The groups are shells around one centre, one inside the other: the same stretched ball of 8 dimensions in 8 sizes.
Known rows, each followed by its group:
[  9  -6  44 -12  18   4 -22  50  46  12 -28   7 -22 -17  14 -23]
X
[-20  14  21 -37  -5   7  -3  40  35   1 -29   4  -6  15 -12  11]
J
[  5   2  18 -22 -18  -2  14  36  54  13  -9  15  -1  -6  34  13]
J
[ 30 -13  17 -19   9  -4  26  30  68  15 -14  32  -8 -22  -7  11]
G
[ 28  -5   2 -22  -6 -17  13  36  30  -2 -10  25  -2   2   4  29]
J
[  8   1  19 -28   0  -3   8  29  59   6 -14  10  -4  -5  21  11]
V
[ -4   1  30   2  -8  -8  -8  42  31   5 -15  38 -11   2  -1  13]
W
[ 23  -9  10 -29  26 -10   6  31  61  11 -19  22  -6  -6 -38   6]
V
[  1  -1  12 -15 -16 -18 -10  47  51  30  -1  14   7   5  21  -3]
U
[ -6   1  39 -10  13   2 -10  35  54   8 -24  24 -15  -6  -8  -3]
J
[ -8   8  13 -18 -17 -15  -9  27  48   2   1  11   3  11  50  18]
W
[ 17 -10  18 -15  -6  -3  -5  54  34  16 -14  18 -15 -10  16  -5]
A
[ 27  -5  15 -10  -4 -29  17  26  69  20   0  29  15  -8  14  19]
B
[-32  24  50 -27 -17   9   7  35  57  13 -33   2   8   6   8   9]
G
[ 43 -19  21  -7   9 -15  -1  55  32  16 -18  27 -13 -20  -6  -3]
J
[ 36 -18  17 -13  -1  -1  20  47  44  15 -16  33 -16 -24   1   7]
G
[  4  -2   7 -11  13 -27 -23  20  59   3   5  21  -1  11  18  10]
V
[ 19  -2  46  -7   1  -8  -5  52  33  11 -30  14  -6 -15   9  -3]
G
[ 26 -14  18  -5   2 -14  -4  37  55  15   0  24 -11 -17  38  -1]
V
[-32  18  36 -29 -30   9   6  44  62  29 -21   0   9   5  26  -2]
B
[ 15 -10  16 -24  20  -9 -14  47  59  26 -17  11  -8  -7 -21 -18]
G
[  8   0  11  -2  -2 -36 -24  26  47   5   9  23   6  12  36  14]
X
[-23  14  57 -13 -16  15  -2  41  52  11 -29   6  -8  -9  40  -4]
X
[ -4   2  -3 -39  18 -11 -16  28  52   4 -12   7  -4  19 -24   7]
V
[ 31 -16   2 -12  22 -27 -14  21  71   9  10  21  -8  -9  32   1]
U
[ 16   0  -5 -43  22 -24  -2  26  57   7 -14   6  10  15 -38  15]
J
[-13   4  21 -19   2 -13 -10  37  72  32 -10  16   8   7 -13  -7]
W
[  9  -8  29   8  11 -17 -17  24  62   7   0  34 -13 -10  32   2]
U
[ 11 -10  10 -11  11 -20 -13  40  58  25  -5  28  -2   1 -20  -5]
G
[ 12  -2  11 -31   7   2  24  31  46   1 -26  30  -8  -2 -39  25]
U
[  0   1  10 -27  17 -15 -11  14  77   5  -1   9   0   5  22   6]
W
[ 12  -4  16 -23   5 -14 -21  48  42  16 -12   1  -5   0  19 -11]
A
[-24  11  19 -24   2   1   8  10  78   4 -10  25  -1   9   0  21]
X
[ 14  -8  26 -10   5 -13 -20  50  49  23 -11  10  -7 -10  21 -17]
A
[ 15   4  19 -31  11 -18  20  18  74  10 -17  14  15  -1 -14  21]
U
[ -5   9  -3 -38  10 -25   4   8  77   6  -2  12  18  22 -15  26]
W
[-19  11   2 -25   4 -28 -30  26  51   8  -1   9  11  32  -4  10]
W
[ 10  -3  35  -1  -7   2  16  39  36   3 -23  44 -14 -12  -8  20]
U
[ 17  -5  34  -8  10 -14 -10  51  34  13 -27  22  -6  -6 -22  -2]
G
[ 16  -2  11 -18   8 -24  -1  39  34   7 -19  29   4  11 -44  20]
U
[ 13  -1 -13 -37   3 -18   6  25  45  -1  -4  18   2  16 -13  28]
A
[ -7  11  15 -20 -24 -15   5  38  38  10 -10  18  11  14  12  24]
A
[ 28  -7  31  -8  -7  -9  13  53  30  13 -24  28  -5 -14  -5  11]
A
[ 23 -10   6 -22   8  -2  19  32  36  -5 -19  38 -16  -5 -28  27]
B
[-20  11  20 -13 -23  -2  11  19  57   1  -3  29   0   8  36  30]
X
[ 11   2  34   0 -13 -19  16  37  50  19 -16  37  11  -5  -7  21]
B
[-32  15  49 -17  -8   4 -22  55  45  27 -32   3   0   7  -6 -18]
X
[ -8   0   7 -26  11 -12 -25  30  62  13  -3   6  -5  11  13  -7]
V
[ 30  -6  27 -13   1 -21  -9  55  32  17 -19  10   2  -8   7  -3]
U
[ 29  -5  13 -21  15 -25   5  32  44   4 -18  23   5   1 -29  20]
A
[ 20 -12   1  -5  11 -21   5  23  51   3   0  50  -8   2 -22  26]
W
[-15  12  17 -26 -15  -6   5  24  60   7  -7  12   6  10  28  20]
V
[  6   0   9 -22  16 -18  17  12  77  11 -10  37   8   6 -43  26]
X
[-10  15  31 -30  -1  -9  -5  41  37   7 -32   4   9  15 -24  12]
J
[ -4   8  29 -19  -3 -15 -11  33  59  14 -11   3   7   3  29   2]
V
[ 35 -16  22  -4  11 -11   5  27  56   1  -5  31 -17 -24  34  10]
W
[-12   7  34  -5  -9  -2  -6  40  27  -1 -23  32 -10   8  -7  17]
U
[-20   7  14 -35  10   6  -2  22  72   9 -15  12  -8   7  -7   4]
U
[ 37 -19  -6 -13  26 -24   0  24  49  -1  -2  42 -13  -3 -25  19]
J
[ 14  -3  38  -7   9 -18 -16  48  53  25 -19  12   2  -9   2 -14]
W
[ 18  -2  -2 -23  -7 -33  -8  38  46  18   3  10  14  11  17  11]
B
[-16  17  22 -27  -2 -13   7  28  46   5 -27  21  14  22 -47  28]
B
[-22  10  14 -41  -3  -1 -18  42  65  26 -13 -12   4  12  12 -15]
B
[ 34 -11  -9 -30  19 -30   6  20  67   9   1  18   7   1  -9  18]
J
[ 21 -10   6   0   3 -25   8  12  71   6  12  44  -2  -7  28  25]
X
[ 38 -12  11  -6  17 -32   7  19  60   3  -1  36   2  -8   1  23]
G
[ 27  -6  14 -12   4 -25  -4  30  43  -1  -5  20  -1  -2  23  18]
V
[-27  21  30 -33   4  -4   9  13  74   5 -25  11  13  16 -22  22]
B
[-41  30  23 -46 -25   4   0  34  41   3 -27 -11  13  30   8  21]
X
[ -1   5  16 -39  13  -4   0  22  70   6 -16  -1   0   2   9   5]
W
[ 33 -10   9 -15   4 -14   5  40  24  -6 -15  30 -12  -4  -7  22]
J
[-14  16  18 -36 -11  -5  -4  36  36   0 -21  -1   5  18   8  17]
A
[-15  15  16 -32  -1  -8  -3  29  37  -6 -23  12   3  23 -19  25]
A
[ 15  -4  11 -41   8  -1   7  53  42  21 -30   6  -2  -1 -42  -3]
B
[  3   1  47  -1   1  -4  -5  33  54   6 -18  22 -10 -14  32   3]
G
[ -8   4   3 -36   6 -11  -8  24  73  15  -3   4   4  11   8   3]
V
[ 30 -20  19  -4  16  -4  -1  42  48  12 -12  38 -24 -21  -6  -3]
G
[-10  12   3 -25  -9 -31 -20  33  39   8  -3   7  16  30   4  17]
B
[ -6  -1  38  -5 -21  13   9  46  49  18 -15  29 -16 -16  34   1]
X
[ 21 -11  19  -7  14 -15 -25  39  40   1  -6  17 -18  -7  30  -5]
A

New rows. What belongs after each?
[ 11  -3  37  -2   1  -9  -3  28  58   5  -9  23  -9 -15  46   6]
W
[-29  17  41 -18  -2   0 -12  26  61   6 -20   8  -1   9  19   5]
J
[-24  16  32 -20  -8   3  -2  32  36  -4 -28  21  -5  14 -12  21]
G
[ -4   5  15 -16 -21  -5  13  29  49   6  -5  27  -1   3  27  25]
A
[  4  -4  28 -10  24  -7 -12  20  64   0 -13  25 -15  -6   3   3]
W
[ 20  -1   7 -30  16 -21   3  32  38  -1 -22  19   4  11 -43  23]
G
[ -6   6   7 -39   6  -3   9  20  64   3 -14  12   0  10 -10  20]
V
[ 30 -13  19 -15   4 -15  -1  52  52  28 -12  17  -3 -16   3 -10]
A
[-13   6  42 -13   2   7   9  29  67  13 -25  27  -7  -8  -6   6]
W
[ 13  -9  35 -13  10  -4 -15  51  65  33 -16   7  -9 -20  18 -29]
X
[-21  20  36 -21 -16   1  21  19  55  -3 -24  22   7   8   6  34]
X
[  7  -2   9 -27  11 -12   9  32  61  18 -16  26   4   5 -44  12]
V
[ 28  -6  -9 -42   4 -13  16  30  45   1 -10  11   0   3  -4  24]
B
[-21  22  24 -34 -18  -8   6  32  46   7 -23   4  17  21  -3  24]
A
[-34  19  25 -21 -22   5  -8  37  27  -4 -21  17  -6  22   6  21]
B
[ 25  -9  21 -22   9  -2  19  43  45  13 -27  28  -9 -13 -34  10]
A
[ 25 -14  25   3  11 -12   3  28  56   6  -6  43 -15 -18  12  10]
A
[ -4   9  21 -38   8 -11 -15  32  57   8 -18 -12   5   9  16  -1]
W
[  5  -1 -23 -45  -2 -16   1  34  49  14  -1  10   5  21 -18  16]
X
[ -5   6  -4 -39  15 -24 -24  33  51  11 -10   0   8  27 -27   3]
G
[ 13  -9  34   2 -15   2  13  42  56  20  -8  36 -13 -24  37   3]
B
[ -8   4  40 -19 -16  14   9  49  51  20 -26  13 -10 -13  22  -4]
G
[ 39 -12 -11 -26   6 -21  19  23  46  -5  -1  29  -4  -3   3  33]
U
[  5  -4   7 -15  -4 -22 -12  31  66  21   8  15   4   2  35   0]
G
[-10  11  48 -10 -15   0  22  37  59  21 -29  28   9  -6 -12  15]
U
[ 18   1  15 -24   8 -17  13  35  36   2 -26  27   5   7 -49  27]
U
[-30  18  14 -29 -16 -13  -6  32  56  19 -10   9  17  26  -6  13]
A
[  2   0  12   2  -2 -20  -7  17  42 -12   3  44  -9  10  20  33]
X
[ 21 -11  16   1  23 -27 -20  21  55  -2   1  33 -11  -3  16   9]
G
[ 32 -18  22 -10  34 -13  -7  37  60  16 -18  30 -15 -17 -31  -9]
U
[ -7  10  22 -17 -10  -8   2  27  37  -7 -15  23  -1  12   9  28]
V
[-35  20   6 -40 -12  -6  -6  21  58   4  -8   2   9  29   9  20]
J
[ 20 -10   2  -9  17 -21   6  18  55   0  -3  48  -7   2 -27  27]
W
[ 31 -11  17 -13 -13 -12  26  48  51  28 -12  31   3 -17  -1  11]
W
[  6   4  23 -39  11  -5  -7  41  55  13 -25  -9   0   0   2  -7]
G
[  9  -3  -2 -24  20 -27 -32  31  37  -3  -5  11  -5  20  -8   7]
G
[ 33 -17 -15 -26  16 -18  -2  38  36   4  -5  28 -12   3 -26  14]
W
[  3   8  17 -38   8 -14   8  21  72  10 -17   0  13   5  -1  13]
G
[  8  -6 -12 -19  14 -29 -14  19  60   7   9  29   1  17 -10  17]
A
[-11  11   1 -42  -8  -7   9  24  61   9  -9   7   9  17  -1  21]
V
[ -4  -1  11 -39  27   0   1  26  76  16 -21  14  -4   4 -47  -1]
X
[ 14 -12  21  -4  10  -5 -18  41  39   4  -9  29 -24  -9  16  -3]
A
[ 33 -14   3  -4   4 -29 -17  42  26   2   1  29 -10   0  18  11]
G
[ 23  -9  16 -17  23 -15  13  21  70   9 -14  34  -3  -9 -31  15]
J
[ 32 -13  23   4  -1 -19   7  29  55   8   1  36  -7 -19  40  14]
G
[ 10   0 -14 -34  10 -31 -22  26  49   3   4   4   7  23   7  12]
W
[ 40 -13  13 -16   0 -12  23  42  37   7 -18  33  -6 -15 -11  21]
A
[ 49 -18   2 -15  13 -23   8  34  32  -5  -9  32 -10 -10  -3  23]
G
[ 24  -6 -11 -25   5 -25  11  15  56  -4   5  28   2   7   9  34]
G
[-17  11   2 -33   5  -9   7   6  69  -5  -6  22   4  20 -10  32]
U
[ 19 -10 -10 -26  19 -26  -4  16  79  15   9  21   2   3   0   9]
G
[ 27  -5   3 -21  11 -32   5  20  61   7  -1  21  11   3  -1  22]
A
[-11  10   7 -36 -18  -6   5  29  59  11  -5   1   7  11  34  15]
U
[ 26 -11   7 -25  17  -5  13  23  57  -2 -12  27 -15 -10  -5  17]
G
[ 17  -5  39 -12  15  -5 -20  46  41   5 -24   5 -16 -14  24 -13]
U
[ 20  -9   8  -9   2 -26   3  33  60  23  -1  34   7  -1 -10  11]
A
[ 20  -3  30   1 -20 -11  14  41  30   3 -12  35  -5 -11  29  25]
W
[ -9   3  36 -21   1  10  -1  48  49  18 -31  16 -11  -6 -16  -6]
A
[-13  14   6 -42  12 -19 -18  31  46   4 -20  -3  12  30 -35  11]
W
[ 13  -6  23  -6  24 -13 -17  28  39  -9 -17  32 -18   0 -14  12]
U
[ 14  -7  21  -4  -3  -6  -7  44  24  -2 -13  32 -19  -5  14  12]
A
[  1   0   7 -27   1 -19 -26  45  48  21  -5  -1   3  11  14 -10]
G
[ 23  -9  -6 -39  16 -13   7  37  54  16 -15  16   0   3 -41   8]
J
[ 21  -8   8 -14  30 -28 -16  16  58  -4  -4  24  -5   4  -6  13]
J
[ 19 -13  19   5  -1 -17 -15  48  30  11  -6  37 -15  -6   9   3]
G
[-17  16  46 -18 -24   7  10  45  40  11 -31  12   1   0  15  12]
A
[ 21  -9  26 -16  21  -7  17  23  79  16 -17  30  -4 -18 -18   7]
U
